Each new row is followed by what is left after taking away its nearest point in the smallest flat space through zero that holds the last named rows.

j96 (3 x 11):
[[ 13 -37  26 -19 -29 -36   0  10 -19  32 -10]
 [ -1   8 -19   1  -9  -9 -25  -5 -27  -6 -17]
 [  5 -17  15 -11 -23  12 -18  17  -8  15  -9]]
New rows:
[-14  29  13   2  36  -9 -25  12  -8 -10 -16]	[-10  16  28  -4  31 -13 -16  18  -2   1 -12]
[  9  14  -4  -4   3   4  -6 -10  25  13 -18]	[ 10  11  -3  -6   1  -2  -6 -10  22  16 -20]
[-21  11 -17   3 -29  -5  -1  -1  41  25  -9]	[-21  13 -21   4 -29 -11  -2  -4  37  24 -11]
[  8  22  10  -9  17  -2   5 -22 -28 -10   2]	[ 10  13  22 -14  10   9   4 -12 -22  -3   4]
[ -2 -19  11  -7  -7   7  16  42  26  14  14]	[ -6  -1 -16   1  -2  -9   3  27   5  -1   3]
[ 17 -12  21   6  -5  37 -18 -30  12  26  26]	[ 16  -5   6  10   0  11 -18 -44  -3  20  21]

j322:
[[-30  37 -27  -4  29   2  22 -28  15 -16  11]
 [  5 -35  12 -23 -16 -36  58 -25  30  21  20]
 [ -6 -40  35   9  -5  -2 -20 -14  -4  43   7]]
New rows:
[  8  -4   8   2   2  15 -25 -16 -10  20 -21]	[ 12   3  -4  -8  -1   6  -1 -16   0   7 -19]
[  1   6  -7  10   5   5  20 -13 -13   9 -28]	[  4   1  -4  10   2   5  18 -10 -15  11 -29]
[  3   0  -3 -34 -25  -6 -28   3  25 -43   1]	[-10  -7   6 -29 -17  -4 -35 -12  26 -27   7]

j901 (3 x 11):
[[  6 -51   0   8  11   1  11  17  29 -25  -9]
 [-44  -4 -31 -15 -48 -11   2 -13  15 -55  -2]
 [ 19   9  26  53  36  41  35  12 -16  -8 -18]]
New rows:
[-48 -29  51  22   3 -14  -6  23 -17   8   5]	[-53 -19  47  16  -5 -17 -10  18 -21  10   8]
[ -1  -6 -12  32 -51  -2  22   9  -4   6  16]	[ 10 -11  -7  29 -41  -5  17  13  -3  22  19]
[  5   4  11  19   1  -4  -1 -15   6  16  36]	[ -1  -3   7  20  -5  -4   3 -15  12   2  33]

j187:
[[ 22 -16   3   5   0  11 -28  -2  31   4  -7]
 [ 14  13  -7  17  13  12  29   7  -2  -6 -29]
 [ 15  -4   3 -33  19  33  23   3 -26   2  20]]
New rows:
[  7 -49   5 -16  13  20   9  18  -3   8  50]	[ -5 -32  -3  20   5  -4  17  20   6   1  18]
[ -6 -35 -11  37  18  27  -4 -42  34   0  11]	[-24 -24 -13  31  17  19  15 -41  10  -2  20]
[ 23   7  33 -22 -21 -19 -17  -8 -31  -4   2]	[ 31  11  30  -9 -17 -16 -10  -5 -24  -7 -15]
[-45 -19 -19 -22  10 -13 -18 -25 -26  16 -13]	[-23 -20 -21 -13  20   4 -13 -21 -14  15 -32]

j995 (3 x 11):
[[ 34  -1  31  -6 -20  -8 -22  15 -26 -23   9]
 [-16  28  21 -41 -39 -11  33  22   2 -49 -26]
 [ -7 -10  13   3 -12 -23   6 -18 -48  -8 -68]]
New rows:
[ -2 -49  14  51   9   3   2   8   8  44  21]	[-12 -31  27  25 -16  -4  23  22   9  13   5]
[ -2  26  -8  10   3  19  -5  -5  -6 -21  -1]	[ -1  23  -9  13   5  19  -8  -8  -9 -18  -2]
[-16  -3 -23   2  51   7   7  13 -23  22   6]	[ -7   5  -6 -12  33   2   8  26 -29  -1   6]
[  1  -6  -5   3  18  -2  24  -6 -20 -31  -8]	[  6  -7  -8   6  23   3  19  -3 -12 -26   8]
[  0  -3  -4 -11   2 -14  -9   3   5  22 -11]	[  3   0  -1 -15  -2 -14  -9   8   7  17  -6]

j683:
[[-18  30  27   2 -24  20  -5  11  36   3  45]
 [  5  27  -1  -1  37  17   7 -20  21 -52   1]
 [-48  15   5  32   0  56 -15  -7  18 -44 -12]]
New rows:
[ -6 -15 -32   7  21 -33  25  10 -24 -11   6]	[-22  -3 -20  13   7 -18  20  16  -9 -11  22]
[ 18 -30 -20  11 -28 -23  25 -13  -7   0 -16]	[  9 -11 -10  14 -29  -7  24 -14  13 -14   1]
[-19  24  34  35  -1  13 -19  31  25   8 -11]	[  8  15  22  21  18 -12  -9  24  11  10 -22]
[  5   4  28  10  -8  -2  18  29  11   5 -22]	[  9   5  25   9   0  -3  20  25  10  -2 -26]

j831, 3 rows:
[[ 15  -9  24   2  -4   7  13  -3 -15  -4   8]
 [ -1  17  15  29 -16  14   0  -8  40  23  29]
 [ 33  15  41  37 -13  26 -28  -7 -26   8 -32]]
New rows:
[ 13 -26   9  11 -16  16  -3 -41  -2  22  -1]	[  1 -28 -12  -2  -8   5  -4 -37   0  17  -6]
[-19  17 -20   8  -5 -15 -11   0  39  14  -1]	[  1   0   4   1  -4 -11   3  -1   4   0  -5]
[  1 -16  -6 -31  29  18  18 -41  51 -35  19]	[ 14  -6   4 -16  27  27  -6 -42  33 -33 -12]
[  0 -51  11  25  48 -13  10   5 -51  46  -7]	[-14 -38  -2  34  45 -14   3   4 -20  59   3]
[ 51  -5   3   0  -1   2  28 -50   9  -7  -4]	[ 38   2 -19  -4   4  -5  16 -47  18  -5 -15]
[ -1 -20  -9   2  -1   2   1  -2   3  -6 -24]	[  0 -19  -3   7  -5   5   6  -4  11  -2 -13]
